There are 3 ways to turn a row about zero (a turn may also mirror it). The second row of each pair is the first, turned, with some noise. The first 30 pairs use one turn. New pairs use 3 turns, one after the other, and a turn may come again.
Some pairs, each with its turns in order after it:
[-0.63 -0.99  2.30 -1.94  2.65 -1.90 -0.67  0.32 -0.19]
[ 0.59 -1.38  0.24  1.70  2.32 -0.37 -3.25 -0.48  0.30] : E

[1.27 0.46 0.08 1.34 0.81 3.24 2.94 0.98 3.47]
[ 2.83  4.30  0.77 -0.17 -0.23  2.69  1.27  0.26 -0.40] : E

[-0.56 -0.76  1.87  1.08  4.47  1.73  0.75  0.49 -1.56]
[ 1.36  0.22  2.85 -0.36 -2.10  3.96  0.10  1.64 -0.42] : M

[ 2.14  1.21 -1.09  1.09 -0.68  0.23 -3.50 -0.80  1.57]
[ 1.43 -0.62 -1.52 -2.98 -2.46 -0.58 -0.93  1.12 -1.54] : E

[-1.91 -1.77  1.45 -2.63 -1.07 -1.74  0.54  3.12 -0.16]
[ 3.42  1.44 -0.98  0.25 -0.72 -1.68 -3.19  0.63  0.70] : N

[ 0.97 -0.18  4.76  1.11 -1.04 -2.40 -0.23  0.70 -2.51]
[ 1.10 -2.13 -2.79  1.91  3.34 -2.30  0.88  1.68  0.25] : E

[ 0.59  1.99  2.56 -1.78 -1.12 -1.25 -0.28 -0.26 -0.17]
[ 2.00 -1.67  0.89  1.48  0.24 -2.07  0.06  1.75  0.23] : E

[ 0.74 -2.25 -2.28 -1.13 -0.69  1.58 -0.05 -0.01  1.78]
[ 1.16 -0.32  0.79 -1.66 -0.89 -3.39 -0.63 -0.25 -0.65] : M

[-0.09 -2.38 -0.88  1.49 -0.50 -0.65  1.33  2.97 -1.01]
[-2.60  0.36 -0.40 -1.35 -3.21 -0.15 -0.45  0.41 -0.77] : M

[ 1.94 -0.12 -2.01 -0.95  1.55 -1.95  0.22 -1.17  0.22]
[ 1.41 -0.23  2.18  0.57  1.31  1.71  1.62  1.28  0.10] : N

[ 0.23  1.10 -0.57  0.02 -0.43  0.73  0.83 -2.44 -1.37]
[ 0.87  0.45 -0.72 -1.56  1.90  1.10 -0.92 -0.91  0.88] : M

[-0.91  0.68  0.18  0.31 -0.86 -0.96 -0.23 -1.33  1.80]
[ 0.39 -0.92 -1.12  0.16  1.42 -0.65  1.85 -0.16  0.02] : M

[ 1.03 -1.96  0.43  1.64 -1.59  0.89 -1.41  4.08  1.50]
[-0.57 -0.19  0.69 -0.17  1.32 -3.77 -2.87  0.21 -2.71] : N

[-2.28 -1.84 -0.17 -1.63 -0.61 -0.40 -1.59  1.23  0.87]
[ 0.41  1.31 -0.04  1.23 -1.60 -1.85  1.75 -1.13 -1.77] : M

[-0.53  1.98  2.48 -3.07  1.38 -1.20 -0.24 -0.54 -0.36]
[-0.04  0.60  2.03  2.85  2.56  1.50  0.67 -1.16 -0.79] : M

[ 1.64 -2.42  2.77  2.61  0.16  1.28  0.44 -0.21  1.51]
[-2.83  2.26  1.43 -2.68  1.10 -1.10 -1.09 -0.47 -0.82] : N

[ 0.16 -3.21  1.20 -0.66 -0.51 -1.75 -0.78  2.42  3.11]
[ 1.04  1.08  1.92 -0.57  1.63 -2.78 -3.30  1.82  0.73] : N

[ 1.08 -1.75 -3.27 -3.78  0.48 -2.47  0.96 -2.26  1.27]
[ 2.56  0.26  4.09  2.58 -0.28  2.43  0.39  1.92  2.07] : N

[-1.97 -0.72 -2.33  1.97 -0.41  0.74 -1.14  1.01  0.50]
[ 0.85 -0.03 -1.60 -0.84 -2.96 -1.14  1.14 -0.58  1.17] : M

[-2.23 -1.25  1.57 -0.10  0.39  1.07 -0.13  2.41  2.43]
[ 0.67 -1.84  0.59  1.51 -2.51 -0.41  1.61 -0.16 -2.47] : M

[ 1.07  0.05 -2.23  1.19  0.82 -0.79  0.95  0.05  1.15]
[ 0.16  0.74 -0.24 -0.31 -0.98  1.18  0.54 -1.85 -2.12] : E

[ 1.11  1.15  0.50 -0.52 -1.74 -0.13  0.67  2.20 -0.45]
[-1.92 -0.90 -0.67  1.36 -0.17 -0.08 -1.90 -0.72 -0.16] : M

[-0.72  0.20 -0.43 -0.63 -0.49 -1.34 -1.12 -1.42 -3.16]
[-1.77 -2.40 -0.44 -0.05 -0.28 -2.13  0.22 -1.09  1.11] : E

[-0.28 -0.27 -0.84 -2.20  0.14  1.42  0.45 -4.78  0.66]
[ 0.86 -1.16  3.69 -2.95 -0.17 -0.11  0.24 -1.84  1.80] : E

[ 2.26  1.47  1.84  3.69  3.72 -0.27  2.21 -3.03 -1.53]
[ 3.39  1.76 -2.08 -0.65  2.63 -2.36  1.53 -4.57  0.06] : E

[2.04 1.25 1.25 0.08 2.76 3.20 0.99 0.02 0.83]
[-1.74  2.02 -0.18  0.55  2.50 -0.61  2.60 -2.59 -0.01] : N

[-0.67 -2.05  2.27 -0.48 -0.62 -0.79 -0.62  0.13 -1.42]
[-0.84 -1.79 -0.79  0.43  2.39 -0.03 -0.34  1.14  1.08] : E

[-0.04 -0.74  1.63 -1.73 -0.75 -0.79 -0.83  0.84  0.46]
[ 1.57  0.05  0.29 -0.59  0.46 -0.84 -2.01 -0.71  1.12] : N

[ 0.00 -0.34  2.99  2.66 -0.78  2.02  1.60 -0.83  2.82]
[-4.65  2.12 -0.50 -1.32  0.89 -0.47 -1.72 -0.50  0.61] : N

[-1.54  2.51 -0.65 -0.50 -2.69 -3.34  0.76  3.58  0.83]
[ 1.99 -1.70 -3.50  1.84  1.27  0.25 -3.42  2.57 -0.44] : N

New pairs, each followed by its turns in order:
[ 1.48 -2.68 -2.04 -0.85 -0.85  1.53 -0.80 -1.35  0.46]
[ 0.98 -3.39 -2.09 -0.32  0.22 -1.38  0.14 -1.12  0.61] : E M E

[-0.11 -1.96  0.86  0.14  1.65 -1.47  0.56  1.60  2.29]
[-0.48 -1.51  1.98  1.02  1.21  0.04  2.06 -2.19  0.27] : E N E

[ 0.62 -1.14 -1.95 -2.46 -2.23  0.28 -3.20 -0.50 -3.56]
[-1.49  1.65  0.19 -0.59  1.68  5.20 -1.17 -1.82  1.04] : M N E

[ 2.31  1.75 -1.16  0.94 -0.17 -1.28 -0.93  2.37 -1.26]
[ 0.61  0.03 -0.52 -1.33 -2.42 -1.10 -1.04 -1.76 -2.74] : E N N

[-1.39 -1.20 -0.18 -0.53  0.36 -2.55 -0.70 -3.14 -0.63]
[-2.42 -0.86 -0.45 -2.30  1.27  2.66 -0.30  0.02 -0.37] : M E N

[-2.89 -1.17  1.27 -0.14  1.21  3.86  0.42 -0.75 -1.04]
[ 0.27 -0.83 -2.29 -1.19 -2.02 -1.02 -4.02  0.46 -0.39] : M M E

[ 2.10  0.25  3.66  0.72  0.26  0.05 -2.32  2.38 -3.17]
[-3.08 -1.42 -0.95  1.34  1.10 -2.54  3.14 -1.52 -2.52] : E M M

[ 2.89  0.24  0.82  0.16  0.79 -2.99  1.37  4.95  1.26]
[ 1.29 -4.66 -1.92  3.56 -0.91  0.35  0.76  1.18 -1.78] : N M M

[ 1.11  0.43 -1.31 -2.97  1.19  0.08  0.69  3.30 -0.25]
[-0.69 -0.01  2.01  3.45 -2.81  0.88  0.03 -0.40  0.36] : E E E

[-1.03 -1.17 -2.29 -1.81  1.56 -0.89  0.15 -4.10 -0.75]
[-1.15  2.59  0.00 -3.37  0.49 -2.20  1.86 -1.06  1.53] : M M N

[ 4.70  0.66 -1.24 -1.89  2.44 -0.91  0.68  1.92 -0.16]
[ 0.06 -1.04  3.77  1.43 -2.20  3.35  1.49 -0.68  1.55] : E E E

[-2.12 -0.48  0.52 -1.12  0.29 -0.62 -1.52  2.78 -0.09]
[ 0.70  0.05 -2.07  0.04  0.59 -1.02 -0.57  2.93  1.35] : N M N

[ 1.69  1.95 -1.85 -2.43  1.06  3.06 -1.42  0.25  3.38]
[-0.49 -1.11  3.53 -2.98 -2.44 -0.64  2.25 -0.44  2.24] : E N N

[-1.57 -2.63 -1.41 -1.49 -1.52 -1.74 -0.04 -0.38  2.67]
[-1.49  0.15 -2.94  2.32 -2.70  0.88 -1.13  0.01  0.06] : N E E

[ 0.43 -1.95  0.59  1.34  0.96 -0.46 -2.57  1.84 -1.89]
[-1.65  0.73 -0.80  2.81 -0.98 -0.47  2.32  0.87 -1.27] : M E E

[ 0.77 -1.77 -1.05 -2.16 -2.04  0.88 -2.90  0.43 -0.02]
[ 1.41  1.26  1.71  2.67  1.53 -1.09 -0.21 -0.80 -2.25] : N N M

[ 0.96  0.59  2.58 -0.80  2.15  0.42 -2.03  2.82  2.28]
[-0.32  0.92 -1.27 -1.09 -0.69  0.40 -0.21  2.96 -4.10] : E M E

[ 0.88  0.50 -1.04 -3.25  1.86 -2.09  1.12 -0.34 -1.60]
[-2.33  0.16  2.32  0.31 -1.78 -0.92 -2.00 -1.66  1.57] : E M M

[-1.29 -0.76  0.24 -1.86  0.08 -0.06  2.65 -0.55 -0.15]
[ 0.42 -1.27 -0.14  2.21 -1.40 -0.31  1.86  0.79 -0.55] : N E E

[ 0.15  0.97 -2.53  0.91 -1.29  3.00  0.66 -1.12  2.51]
[-0.70 -1.02  1.92 -2.77 -1.75 -0.63  3.31  0.01  0.27] : E M N

[ 0.47 -0.15 -0.41  1.03  1.69 -0.22  0.83 -1.47 -1.37]
[ 0.58 -0.93 -1.77 -1.31  1.69 -0.15  0.22  0.08  0.20] : M M E

[ 0.68 -0.53 -1.09 -0.40  1.42 -0.93  2.32 -4.52  0.23]
[ 0.06  0.48  3.90 -2.04 -2.28 -0.42  0.14 -1.70 -1.92] : N M N

[ 1.61 -0.47 -0.09 -1.49  1.92 -0.42 -0.64  0.21  0.39]
[ 0.00 -1.17  0.90 -0.03  2.46 -0.45 -0.16  0.45  1.10] : E N E

[-1.64  0.21  1.27  1.86 -0.27  1.89 -2.53  0.65  1.02]
[-0.68  0.70 -3.78  1.30 -1.14 -0.34  0.03  0.76  0.53] : E E M

[-1.36 -1.67  0.88  4.55 -1.23 -1.39  1.11  1.66  1.06]
[-1.22  0.46 -4.82  0.78 -1.01  0.03 -1.78  1.34  1.78] : M N M

[ 2.72  1.28 -0.29 -1.28 -1.41  0.47  0.97 -0.92  1.60]
[ 2.70  1.47 -0.19  1.15  1.30  1.89 -0.56  0.20  1.13] : E N M

[ 1.49  1.65 -0.05  1.57 -0.64 -3.93  0.76 -0.57  0.65]
[-1.09  0.54  1.82 -2.14  1.67  1.45  0.96 -3.14 -0.65] : E E E

[-0.05 -0.50  0.04  0.32 -0.27 -2.56  0.41 -0.04 -1.51]
[-1.35 -0.83 -0.65  1.03  0.08  0.17 -1.46 -1.68 -0.82] : E N M

[-3.63  2.43 -3.02 -0.37 -2.73 -2.19 -0.57  1.08  0.40]
[ 1.44 -1.97  2.41  1.39  3.17 -2.27  0.71 -1.24  3.34] : M E E

[-3.92  2.85 -1.06 -0.58 -1.23 -2.92  0.56  0.94  2.94]
[-2.73  1.12 -1.12  1.17  0.87  0.22 -1.25 -3.00 -4.74] : E E E

[ 1.78  2.21  0.47  0.06  0.02 -0.91 -0.31 -3.24  3.30]
[-0.02  0.75  2.21  1.49  0.27 -2.00 -0.06  0.29 -4.35] : N N E

[-0.18  0.44 -0.31  0.04 -0.08  1.69  1.89  0.10 -2.07]
[-1.29  0.28  0.02  0.67 -2.73 -0.03 -0.31 -0.74 -1.01] : N N N

[ 1.19  3.12 -1.79 -3.58  2.05  0.35 -2.21 -0.35 -0.54]
[ 0.75 -1.55  0.68  2.90 -0.03  4.09  0.17 -2.87 -0.64] : N N M

[ 2.43 -0.46 -2.37  1.40  1.65  0.93 -2.30 -0.35  1.16]
[-2.96  0.80  2.03 -2.75 -1.32  0.44 -1.02 -0.79 -0.38] : E N N

[-2.88 -3.49  1.70  2.72  2.17  0.13 -1.08 -0.90 -1.24]
[-3.63  1.46 -1.32  1.46  1.19  1.17 -3.08  1.19 -2.39] : M E N

[-0.28  2.21  0.13 -0.06 -0.56  2.33  0.57 -0.88 -0.07]
[-1.87 -0.18  1.09  2.21 -0.01 -0.49 -0.54  0.94  0.20] : M M M

